The rows of a group lie close to one hidden flat surface of 12 dimensions, which may be shifted away from zero. Surfaces can cross.
In the rows, zero is written as 128.
Some rows, each with its group after it:
[110 128 133 112 124 156 141 121  80 127  90 190  73 158 116 150  99 153
  95 114 141] => N
[ 98 120 148 118 168  94 173  74 114 112  71 151 110 127 158  98 115 125
  97 147 150] => G
[126 158 129  91 142  77 160 119 123 135 134  43 174  86  80 110 154 131
 145 126 107] => N
[127 107 111 159 132 116 110 115 113  97 148 164 127 147 166 162 139 143
 101 189 138] => Y
[129 186 104 111 128 160 108 145 107 110 145 135 122 165  81 160 134 119
 160 123 113] => V
[126  98 146 185 158 122 129 130  56 128  79 155 141 170 135 175 143  97
  96 151 117] => V
[223  94 142 179 164  83  98 109 102 126 163 167 138 138 129 151 166 112
 137 162  88] => V
[136 107  95 128 114 137 138 116 158 115 125 160 125 148 149 145 100 114
 140 135 172] => N
[124 112 111  93 108  87 148 132 155 109 144  98  94  78  58 129 130 145
 121 131  76] => N
[100  94  70  92 162 162 171 129 123 137  95 118 175 117 107  85  85 141
  98  90 134] => N
[138 108 195 159 103 114  99 110 107 116 126 197  65 108 123  95 148 133
  98 137 111] => G
[172 146 179 149 115 169  76 107 186 138 144 172 128  87 136 106 103 100
 102 117  96] => G
[ 84 124 112 108 135 144 162 118 141 109  78 126 137 114  79  86 100  92
 113  98 127] => N
[130 152 145  72  83 140 179 136 103 140  93 145 103  88  63  76 143 117
 149  87 116] => G
[136  78 190 157 151 130 124 138 123 156  77 100 158  92 106 109 135 109
 106  84 100] => V
[148  59 107 118 127  69 182 105 143  84 110 115 167  92 135 160 170 137
 139 187 156] => V
[168 134  75 136 129 101 149 144 144 110 163 115 135 127 130 139 147 113
 140 148 102] => G
[169 176 150 177 180 106 118  97 113 118 115 156 116 163 150 151 128  75
 106 153  93] => G
[149 193 187 114  98  91 167 122 106 189 112  95 117  86 123  70 147  99
 128  95 105] => Y
[163  70 174 146 156  81 107 103 166  94 134 131  98  96 150 136 145 182
 113 127 146] => G
[ 84 109  94 104 118 173 155 135 149 122 104 141 120 107 151 129  81 166
  63 119 141] => G
[ 88 118  99 143 109  97 161 136  56 187 117 134 106 169 116 106 116  62
 135 154  82] => G
[129  81 117  95 138 104  89 115 100 134 175 123 141 163 128 169 154 193
 203 168 172] => N
[176 105 159  96 140 109 124 123 123 118 134 126 103 106 110 176 145 212
 130 107 140] => G
[113 178 202 109  72 113 152 113 178 153  92 111  75  86 139 110 106  95
 127 101 137] => Y
[154 149 108 148 138  97 159 117 104 126 124 135 126 174 183 166 134 121
 139 147 172] => N
[174 141  80 102 177 136 175 101  81 115 121 197 126 150 156 106 126 157
 106 135 136] => V
[ 87 171 180 123 100 161 102 145 119 164 111 112 112 133 117 113 121 111
 140  97 125] => Y
[121  90 131 187 157  87 122 111 115 127 123 149 105 144 140  89 118  86
  92 141  94] => N
[137 148 142 117 117 136 122 104 138 191 131 106 161 109 144 168  74 124
  92 126 120] => N
[ 82 177  60  98 103 135 166 137 133  96 135 141  80 161 154 152 115 126
 133 180 131] => Y
[122  77 204 144 191 125  88  70 148 107  79 161 136 127 134 100 116 116
 133 119 155] => Y
[140 116 111 147 109 173 133 139 120  94 124 206  97 104 134 121 118 154
  37 129 105] => Y
[165 154 151  96 147  88 147  73 161 110 108 137 110 129 113 154 116 100
 171 140 142] => V
[101  97 112 145 150 100 159 118 104  95  91 161  78 176 147 120 127 120
 134 132 163] => N
[ 61 114 130 159  79 107  74 149 133 157 190  71 141 112 148 139 128 141
 100 181 102] => N
[110  81  86 145 130 109 157 108 133  98 100 147 141 143 135 191 104  97
  99 186 133] => V
[118 189 182 107  96 183  99 114 137 176 110 140 137 118 101 120  96  74
 142 111 105] => G
[164 135  82 111 136 148  97 138  98 137 194 153 140 142 127 149 138 171
 133 156 100] => V
[163  82  99 126 174 119 118 114 160  61 153 155 143  86  81  69 154 133
 122 138  79] => Y
[ 82 116  67 137 108 168 151 156 117 135 134 129 151 119 157 106 100 147
  60 127 132] => N
[ 82 128 125  64 146 117 115  69  97 106 113 135 159 140  65 165 121 132
 162 191 136] => V
[108 162 157 170 173  76 151 118  71 154  89  86 126 150 124 116 132  81
  91 119  87] => N
[ 73 192  60  57 124 136 159 113 169 127 145  98 113 141 145 121  76 134
 148 148 140] => V
[134 154  67 102 138 119 152 126 149 141 145 104 121 115  98 162  79 114
  95 145  54] => V
[ 85 110 115 121  94 139 152 188 146  97 109  93  79 124 105 122 140 164
 132  74 151] => N
[145 133 209 111 143 185  46 111  91 183 135 154 151 126  94 134 118 156
 136 100 110] => G
[200 170 131  92 104 145 160 122 162 123 128 154 143  95 119  93 151 104
 180 101 143] => G
[ 83 126 175 110 166 167  88 116 134 110  78 118 130 112  43 140 101 119
 104 101  82] => Y
[102 108 135 169  92  98 112 118 145 187 167 122 122 112 201 103  98 103
  82 177 105] => Y
[112 135 133  75  72 166 108 144 136 113 167 140 134  79 105  87 164 189
 147 133 142] => Y
[175 162 118  79 173 140 114 101 120  97 143 192  78 162 110 133 136 150
 187 142 110] => Y
[129  51 116 138 125 149  91 141  81 141 154 145 178 124 130 167 148 176
 106 174 119] => V
[ 77 124 107 120  99 108 174 137 137  60 102 133  90 134 149 124 157 145
 131 149 185] => G
[ 75 141  89 124 107 137 120 162 146 155 148  50 159 135 126 184 106 122
 128 146 114] => Y
[138 150  68 136 144 146 123 146 154  87 163 138 137 149 114  73 138 100
 160 117 121] => V
[ 93 138  83 102 189 151 173 109  73 116  77 150 141 190 164 149 110 149
 121 141 170] => Y
[116 109 180 109 115 110 138  79 131 154  81 148 104 113 142 206  81 129
  91 165 133] => V
[117 112  99 169 146 185 126 179 100 133 100 108 181 153 131 162 117 133
  84  83 140] => Y
[104 102 199 118 147 119  79 112 117 160 117  95 136 134 106 149 126 149
 161 116 140] => G

New rows, each followed by its group:
[100 181 118  86 137 175 139 125  82 115 104 145 149 142 110 129 132 146
 123 130 137] => G
[116  28 170 136 158 105  76 113 167 173 143  82 151 109 141 117 102 157
 149 111 135] => G
[141 104 137 111 170  77 138  88 146 173 124  78 161 116 129 137  95 119
 140 129 121] => N
[192 147 101 114 158 157 142 169 149  85 129 106 142 102  81 153 150 168
 120  64 107] => G
[ 96 175 113 113 149 155 156 133  87 112  78 135 123 158  87 133 120 103
 116 110 113] => V
[ 96 143 170 152 102 106  93 150  87 103 150 109 115 118  92  86 198 138
 136 134 115] => N
[156 173 110 132 178  71 168 133 137 177 134  46 127 136 159 139 117 104
 135 118  75] => V
[159 153 133  94  96 131 135 104 121 132 148 154 134 107 134 153 130 161
 123 146 153] => N
[170 108 166 138 134 102  83 117 109 152 172 132 133 100 100 112 147 148
 123 130  85] => N
[168 100 133 134 151 140 107 127 170  96 138 149 128  91  94  88 134 125
 127 103  94] => Y
[ 60 153 126 111 150  82 129  79  89 140 135 117 123 163 171 125 121 124
 133 212 131] => V
[ 82 141 101  85  88 145 151 148 130 126 114  87 136 119  93 223 109 145
 116 156 119] => V
[108 103  63 163 118 107 137 173 133 123 161  90 124 170 176 166 132 140
 136 147 150] => N
[141  82 121 137 149 148  80 132  91 128 173 153 178 135 141  84 175 170
 155 147 142] => V
[128  95 106  75 146 128 173 142 141 143  92 103  87 125  87 169  81 170
 128  70 123] => N
[163 138 165 138 126 103 153 112 137 192 122 121 127 109 185  70 119 105
 136  97 138] => Y
[128 150 175 144  94 165  80 142  71 145 135 182 104 150 102 112 153 116
 143 126 114] => G
[ 94  98 158 142 142  63 127 102 110 149 113  95 126 166 146 123 140  93
 189 156 158] => G
[ 80 134 150 194 170 148  95 137 106 132  89 123 128 175 129 125 105  73
  93 114  99] => G
[ 76 150 147 141 158 124 112 119  71 135 111 119 140 159 112  91 145  96
 134 145 104] => Y
[144 164 150  75 159 100 138  97  79 160 124  94 159 140 117 171 147 163
 167 144 137] => Y
[197 169  96 103 117 153 136 149 132 151 155 103 175 129 118 190 130 145
 154 100 146] => N
[176 122 136 100 145 140 127 102 150  78 118 178 107 140 146 189 136 176
 155 138 178] => Y
[ 98 139 130 134 108 126 141 129 169  61 111 129 118 123 150 103 158 119
 147 138 180] => G
[127 171 126  99 152 162 152 121 132  98  95 134 134 107 106 129 119 142
  89 110 114] => G
[163 101 112 160 178  80 177 106 136 110  99 147 106 129 163 105 119 111
  90 124 116] => G
[130 139 150 127 111 149  91 122 139 115 156 181  91 147 159  87 147 132
 177 140 153] => Y
[149 153 139 150 151  94 127 115 150 108 120 118  99 141 115 167 125  85
 136 141  91] => Y
[128 138 180 114 129 169 102 118 124 146  89 141 131 125  67 121 103 105
 139  66 131] => N
[144 151 155 102 117 100 122 125 143 139 137  86 123 101  72 152 139 119
 156 125  88] => G
[108 122 140 125 149 149  96 107 118 114 139 149 165 115 125  73 144 132
 125 152 123] => G
[115 116 112 124 159 181 131 142 103  89  97 160 149 126  99  82 142 145
 109  94 130] => Y
[151  97 116  93 167  75 157  81 175 112 123  98 168 103 119 111 130 115
 174 146 142] => V
[103  98  81 130 137 113 170 127 170  97 106 110 145 117 122  80 115  95
 130 114 146] => N
[171 176 169 138  96 111 195 140 161 126  72 103 109  99 149 135 140  98
 124  66 170] => Y
[124 126 177 104 104 135  68  77 189 135 154 162 104 114 127 128  89 123
 159 150 145] => V
[152 121  77 114 121 108 152 108  92 149 165 174 118 137 164 144 119 145
 105 194 104] => G
[147 130 137 169 122 133 127 152 111 105 110 116 143 105  93 196 136 130
  51 121  95] => Y
[130  51  88 122 148 116  98 122 133  90 176 143 170 118  92  57 166 141
 178 149 138] => N
[ 88 137  95 108 172 152 132 145 111 106 109  80 181 156 113 130 146 142
 157 116 154] => G
[195  98 120 135 127 105 131 137 178 117 159 110 156  94 126  98 153 130
 161  98 142] => N
[142 149 178 133 113 176 146 133  97 133  72 169 113 122 142 141 121 148
  80  76 163] => Y
[137  67 131 136 138  87 151 117 159 121 110 143  66 126 142 126 104 140
 125 110 137] => N
[133  89  80 103 130 154 151 119 146 173 146 149 136 100 181 116  66 170
  64 133 113] => Y
[ 73 130 171 106 141 136 130  96 130 138  92 141 122 129 150  41 123 111
 155 119 163] => Y
[ 81 159 166 174 158  96 128 114  93  73  77 118 127 170 114 110 177  65
 151 150 148] => Y
[ 80 155 111  76 120 146 138 133 163 138 129  95 126 145 147  92 121 125
 205 122 167] => Y
[118 154  96  98  82 149 197 153 129 134 112 122 138 129 203 117 138 162
 136 112 220] => Y
[109 139 125 126  74 119 155 121 192  80 124 123 145  91 143  84 145  98
 147 131 189] => N
[175 101 140 197 139 100 136 145 132 176 143 103 166  98 162  56 139  83
  93  95  94] => Y
[ 87 208 126 106 100 176 101 132 165 123 129 131  86 172 120 161  83 101
 168 113 151] => V
[ 83 124 138 178 182  83 141 123  73 142  90  88 151 167 146 117 147  78
 119 157 100] => V
[187 162 161 141 133 121 159  96  93 167 111 219  60 141 200  87 110 117
  93 116 124] => Y
[103 106 156  94 143 138  93  71  78 113 114 181 149 149  92 152 131 142
 150 180 152] => V
[111  68 117  95 106 157 149 113 120 105 102 172 151 111 149 149 130 179
 110 158 189] => V
[ 80 155 135 142 117 186  99 153 105 149 116 157 104 189 169 120 109 117
 146 116 157] => Y
[ 98 168 196  99 101 165  87 146  73 173 127  97 157 109  75  98 161 149
 151  93 121] => Y
[155 108 101 122 122 176 119 170 113 181 145 126 146 137 112 139 108 139
 136  84 108] => G
[126 153 130 139  97 167 147 178 126 121 113 108 152 106 113  78 161 121
 129  66 141] => Y
[140 173 145 115 115  83 143 123  86 208 155  78 148 117 145 115 139 121
 136 141  96] => Y
[126 143 141  91 167 124 166  97 114 110  75 132 146 163 155 120 145 136
 189 113 213] => V
[ 96 108 144 145 109 146 148 128 168 126  95 138 124  97 166  61 108 109
  92 102 154] => Y
[ 70 135 142 131 124 145 100 159 108  51 120 110 125 126  75 109 189 161
 136 121 142] => G
[140 152 130  83 108  96 189  82 169 110 103 128 132  72 117 108 112 113
 113 133 146] => N
[122 113 152 156 109  90 128 160 107 148 151  88 106 111 182 117 164 187
  98 118 137] => N
[135  97 136 180 127  90 113 113  80 152 157 133 166 143 200 147 151 142
  94 187 150] => Y
